There are 4 ways to turn a row about zero (a turn may also mirror it). The second row of each pair is the first, turned, with some noise. The first 36 pairs use one turn. New pairs use 2 turns, one after the other, and a turn may come again.
Some pairs, each with its turns in order after it:
[-35.3  40.0   0.4   5.3  -5.5 -21.3   9.3  21.7]
[-19.5 -19.3 -25.8 -10.4  26.5  34.4  18.5   0.8]
k19

[ -9.5 -33.9   3.7  -8.0 -20.0 -38.6 -22.4  -5.7]
[  7.0  19.8  19.6  19.3  16.8 -27.4  17.6 -36.5]
k64

[ 34.4 -20.2  -1.8  30.9   3.7   1.8  13.8 -11.5]
[  1.0 -21.8  15.2   2.2  17.9  21.9 -32.9  20.0]
k398

[ 25.4 -36.4 -31.4  25.6  -1.1 -27.9  12.8  36.7]
[  5.1 -57.2   8.1 -23.6   3.6  11.8 -36.8 -22.2]
k398

[ 14.3 -25.2  -5.4  35.7  38.8   5.2 -14.4  31.7]
[28.7 -1.2 14.3 32.6 -3.1 11.4 30.2 41.9]
k64

[ -0.9  13.2  37.5 -27.3 -22.3 -28.2   1.3  -5.6]
[  8.7  14.4 -12.8  -5.1  -7.9 -53.6  -5.7  20.8]
k398

[ 31.0 -38.2 -39.5  34.6   5.3  21.7  12.2  22.0]
[ -8.7   4.6  -8.2   6.6 -43.0 -52.5  17.1 -31.1]
k19

[-18.2  28.5 -23.6  -4.5  -6.6 -10.2 -10.2  39.0]
[-19.5   8.5  -5.2  35.2  11.9  29.3 -26.2   0.7]
k64

[ 21.5 -29.5  29.8 -25.8 -14.5  39.5  -8.6 -20.3]
[-39.9 -42.9 -13.4   6.3   7.3 -15.4  -0.5  35.8]
k999

[-25.1   9.3  -8.7  26.2  22.5  16.8  18.4  -3.7]
[-37.0   6.0  -6.7 -11.9  11.8  -3.7 -11.2 -27.0]
k19

[  7.8  20.2 -26.1   7.2  10.4 -15.1  -1.9  27.8]
[ 10.3  -1.0  -1.3  25.3  18.1  32.4 -19.0   4.5]
k64

[ 15.5   3.5 -27.1  24.6  25.4  40.3 -19.5  12.6]
[  7.6  32.4  -6.5  -2.0   6.0 -30.6  11.8 -45.4]
k19

[-23.7  -7.9 -35.7  14.5   5.2  24.9 -38.9 -32.3]
[-27.9  28.3  14.0  34.2  12.0  28.0   2.8 -38.7]
k398

[-14.8  -3.7 -12.2   8.0  25.4  35.4  23.6 -20.4]
[ 13.4 -10.1   7.5  37.8  -3.8 -24.1  33.2   2.5]
k999

[  2.0 -10.0  -4.8  37.4 -28.5  28.8  42.8  -0.6]
[-45.3   4.5  -4.4  43.6 -19.4 -14.6   5.5 -16.8]
k19

[-30.2  26.5  34.5 -30.1  22.0 -22.6 -11.7 -26.3]
[-37.5  34.5 -21.7  -6.4 -10.5 -38.6  28.2  16.7]
k398

[ -2.8 -13.3 -17.5 -30.8 -33.2 -31.0 -18.4  -2.3]
[ 23.6 -28.3   8.4  -2.2   5.0 -10.3  25.6  48.4]
k19

[ 30.4 -26.4  19.7  24.2 -32.2 -14.0  15.8  36.0]
[  5.8 -25.7  -7.1  33.7 -52.5   8.7  13.2 -14.3]
k19

[-18.8  -5.7   6.2  -0.7  11.2   6.6 -34.6  16.2]
[-19.8  26.6  10.8  19.5  -1.4   5.0  20.3  14.0]
k64

[ 41.8  39.7  -5.3  35.1 -21.2 -29.7 -32.4  33.9]
[-19.0  24.8  -2.2 -58.4 -33.4  12.7  -7.9 -45.4]
k999

[-39.8 -24.1 -42.2  -5.4 -24.3 -18.6  31.3  23.1]
[  7.0 -17.9  27.5 -21.3 -56.8  -0.5  -4.3 -39.3]
k398

[ 30.6  16.2 -28.0 -13.1  33.5  43.0  22.5 -35.2]
[-21.3 -24.0  39.6  41.5   1.5 -28.8  29.5 -27.5]
k999

[-12.6 -12.5  28.0 -41.1 -18.2  10.7 -18.5  20.7]
[-27.4  -4.6 -28.6   5.7   7.8  28.2 -20.5  33.1]
k999

[  4.3 -34.2 -37.0 -26.4  17.0 -15.8  11.1   0.0]
[  4.6   3.8   2.3  26.0  39.3 -25.0 -28.8 -17.3]
k999

[-12.1   8.2 -34.1 -14.5 -25.8 -20.7  10.6 -29.8]
[ -7.6  33.5   7.3 -12.3 -29.9  -1.3 -26.7 -18.3]
k398

[  9.7 -17.6 -35.5  30.8  -1.5   3.3  29.4 -19.2]
[ -7.7  -7.5  28.3 -10.3 -11.7  40.0 -31.4   0.8]
k398

[-18.2  41.3 -33.5 -32.2  10.6  34.7 -11.3  -5.5]
[-12.4  50.8  -4.9 -18.7  41.6  -3.3  28.5  12.9]
k19

[-32.0  16.5  -3.7  25.3  -3.4   6.4  -4.6   6.3]
[ 16.2  24.8  -8.8   3.6 -16.7  12.9  20.6   8.6]
k999

[-20.3  14.5  17.9 -36.8 -39.1 -38.9  38.7  17.0]
[ 13.9  14.9  29.7   2.0  -7.1  35.3 -59.7  33.8]
k999

[ 14.1  -3.1   2.9   1.8   1.4 -25.7  41.2   7.4]
[ 29.9 -26.6  15.8   2.8  -8.9  -4.5 -25.9 -10.8]
k64

[-31.4 -23.6 -33.2 -39.0  24.6   9.1  25.9  14.5]
[-12.6 -21.7 -14.4   4.2 -60.3  23.2  19.4 -16.9]
k398

[-18.8  26.4  39.1 -24.7  31.3  39.5  -5.5  -7.2]
[-39.5  22.9  20.2 -41.7 -32.5  11.8   0.6  24.0]
k64

[ 34.1   6.5  34.6  38.6 -36.8   9.1   9.5 -24.9]
[ -2.2  -2.8 -15.7  69.3  -9.1   3.0 -30.9  -4.1]
k19

[ -0.2 -40.1  -6.2  20.0  -5.5  13.1  40.2 -26.5]
[ 24.6 -17.6  10.0   6.5  -1.1 -55.9  -0.5  22.6]
k999

[ 22.6 -24.9 -14.6  -9.2  20.5  -6.5  19.0  35.2]
[ 38.4   1.4  19.9  17.9   6.5  -8.4 -21.3  29.2]
k64

[ 36.0 -31.5  -2.4  17.2  10.2 -14.7 -24.7 -24.8]
[46.4  8.7 -6.1 -5.8 11.4 -5.9 42.7 -5.6]
k64

New pairs, each followed by its turns in order:
[  9.5 -22.0  -8.5  12.2  24.6  -8.2  -0.6 -12.4]
[  6.2  26.5   7.3   0.0  14.7  -5.0   8.4 -30.8]
k19 k64

[ 28.3  23.6 -11.8  30.0 -14.6  15.8  16.8 -30.8]
[ -6.5 -24.3  10.9  19.0 -20.0  35.9 -16.7  32.3]
k999 k19

[-38.4  41.3  14.1  12.0 -25.3  -4.7  36.5  -0.7]
[-11.4 -22.6  18.3  -4.2 -24.2  39.5 -46.0  10.3]
k398 k999

[-29.9   5.2  30.3 -12.6 -34.8  25.6 -11.9  32.0]
[ 21.0  52.3  10.0 -21.6  -4.0  18.4  15.9  24.9]
k64 k999

[  6.9   2.3  33.9 -10.0 -17.5  25.2  28.7  41.7]
[ 24.8  -2.0  25.7  16.3  13.7 -15.6  -9.2 -53.5]
k999 k398

[ 31.1  42.9 -37.5  -6.5 -36.2  -5.0 -38.5  16.2]
[ 29.9  48.7 -26.3 -12.9  25.7 -28.8 -35.1  24.9]
k398 k19

[ 28.5 -41.0 -22.0 -29.2  25.2 -19.7  -8.8 -32.9]
[-14.7  13.7  26.0  20.1  17.5   9.5   8.5 -65.2]
k398 k398

[ 28.5  -4.8  25.9 -17.9  23.0   0.0  -1.1  -8.4]
[  4.7  32.1 -21.4  10.5  -1.0 -11.8  -8.4 -20.5]
k398 k999

[ 36.0  38.8  -7.0 -35.9 -18.9  38.1 -35.8  20.8]
[-37.1  53.5  18.8  15.0 -19.9  25.3  28.3 -29.0]
k64 k999

[ 24.6 -42.7  41.6 -12.5  23.6  27.4   0.6 -22.5]
[ -4.8 -39.1  28.8 -31.2 -33.5 -37.8   1.6 -12.1]
k999 k19

[ 24.5   0.8 -20.3 -26.5 -12.3   6.6  24.9  -5.5]
[-13.3   4.3  15.8  16.7 -15.1   0.7  29.2 -27.1]
k999 k64

[-25.3  30.8   9.8  17.8 -34.9 -31.6 -14.5  18.5]
[ 16.5 -31.5   4.1   0.5  10.1 -25.7  10.3  51.5]
k19 k64

[ 31.9 -38.5  19.6 -32.4 -40.8  20.5  24.3  17.4]
[-19.8  31.4  15.0  64.4  26.9  -6.5  29.1 -20.6]
k999 k64

[  7.6  -2.7 -40.7 -24.7 -11.9 -14.2 -15.1  18.7]
[-29.0   5.6 -12.9 -13.9  36.4  25.2  17.2   2.2]
k64 k398

[-22.8 -32.9 -34.9  19.2   2.4  -6.5  28.2   2.8]
[-34.6 -54.1   2.0   5.2   5.3  -4.3 -10.9   4.2]
k64 k398

[ 23.2  -2.9 -39.0  43.2  -1.6  32.2  30.6 -11.8]
[  5.2 -54.5 -12.4   7.9 -14.2  34.9 -22.5 -29.5]
k64 k398

[  8.5 -17.8 -21.2 -27.8  20.4  23.2  19.4 -13.4]
[ -8.5 -37.5  -4.9  -4.4   1.8  -4.3 -28.6 -27.5]
k999 k19

[ 28.3 -25.5  20.8  28.9   1.2  41.8 -41.3  29.8]
[ -9.4  13.9  15.4 -11.6 -53.6  17.0 -21.4 -47.4]
k999 k398

[ 35.1 -41.2   6.5  24.5  39.0  39.1  34.9 -12.5]
[-30.1  17.3 -21.4  -3.1   5.9  15.8  19.6 -74.4]
k19 k64

[ -2.7 -41.2 -38.4  12.0 -17.4 -31.2  20.0  14.1]
[-24.4 -13.5 -11.5 -27.6  39.9  -6.2   7.0  38.1]
k398 k999

[ 20.8 -11.7  35.5  10.1 -33.1  21.1 -32.4  23.8]
[ 28.7 -25.6  -7.4 -19.2   8.7 -18.9  -0.2 -48.2]
k398 k999

[ -3.3 -23.0 -30.3 -15.4 -13.4 -10.7  18.6 -23.4]
[14.8 -9.2 15.7 34.8 30.1 -2.7 10.9  4.1]
k398 k19

[ 10.5  15.0 -35.0  17.6 -41.8 -23.9   3.6 -14.3]
[ 40.1  29.3 -13.6   3.9   5.8 -30.8 -15.6 -28.6]
k19 k999

[ 10.5 -34.5  10.2 -19.2   9.2  27.7   0.2  11.3]
[ -4.0   8.3 -16.0 -10.5 -34.4   0.4  -4.3 -34.5]
k19 k64

[  9.7  23.6  24.3  41.0 -27.7  27.7  31.5 -23.6]
[ 29.4  19.3 -12.7   2.6 -25.6  53.6  -6.0 -36.5]
k398 k19

[ 22.3  30.8  38.6 -20.6 -13.2 -26.0  36.8   1.0]
[ 12.4  44.6 -11.2  40.2  13.7 -23.4 -30.5 -15.3]
k64 k398

[ 37.3  -9.9  39.0  40.7  -5.7 -18.6  24.4  -3.6]
[  1.6   8.8  35.0  27.9  37.3  -4.6 -31.5 -42.1]
k19 k398

[ 42.0 -25.6  -4.6 -40.2 -14.3  32.6 -34.9  -4.8]
[ 15.3  16.3 -66.2 -32.1  15.3  13.4  19.5  24.8]
k64 k19

[  6.8  17.6  30.7  33.6  -8.8 -14.5  20.8 -29.6]
[-15.0   4.5  33.9  27.9 -15.0 -23.6  -2.5  40.2]
k64 k19

[ 33.1   1.7  36.8   2.6 -33.2 -22.6  10.0 -30.7]
[ -7.0  49.8  29.6   1.3  -9.9 -44.8  -4.4  -2.9]
k999 k64

[-13.5  34.6 -29.5  17.9  11.8   1.8  -6.6  24.7]
[-10.6 -26.7  29.2  38.7   1.3  -1.0   0.6  10.8]
k398 k999

[-38.5  -6.7  -2.3  17.7   9.7 -36.9 -25.6  39.5]
[-23.6 -20.9  25.4 -24.9  -6.6   0.2 -31.2  41.8]
k398 k19

[ 30.2 -18.5  -7.0 -11.6 -10.2 -19.3 -33.1 -33.2]
[-14.3   8.7  -1.6  11.7  27.8  36.6  34.5  -3.3]
k398 k64

[ 16.5 -26.9   5.1 -10.3  26.1 -15.3  -6.5 -42.7]
[ -0.8 -22.1  11.2 -14.0  37.1  -8.5  35.4 -28.2]
k398 k19

[ 28.1 -38.8  25.1 -33.4 -23.0  -6.6  27.3  15.1]
[-4.8 43.4 15.1 40.0 25.3 -0.7 39.6 -8.0]
k999 k64

[ 25.3  -4.8  12.6 -24.0  22.4   4.5  26.2  -0.3]
[ 25.5  -1.2 -35.5   5.7  12.2 -25.7 -10.3   2.0]
k64 k398

[-32.1 -36.8  14.9  22.6  -2.7   0.1 -11.8 -31.8]
[  6.7  -4.7  -1.6  22.1  -5.9  -7.7 -40.9 -44.7]
k999 k999

[ 24.9  27.4   6.0  34.6  38.6  -5.8   4.4 -38.8]
[  2.6  -6.3 -21.6   3.8  -8.6  12.7  67.9 -11.4]
k398 k398

[-12.1 -31.6   9.5  41.1  28.1 -17.1  27.4   4.6]
[  8.4 -12.4 -24.6 -10.1  15.2  12.5 -57.3   1.0]
k999 k398

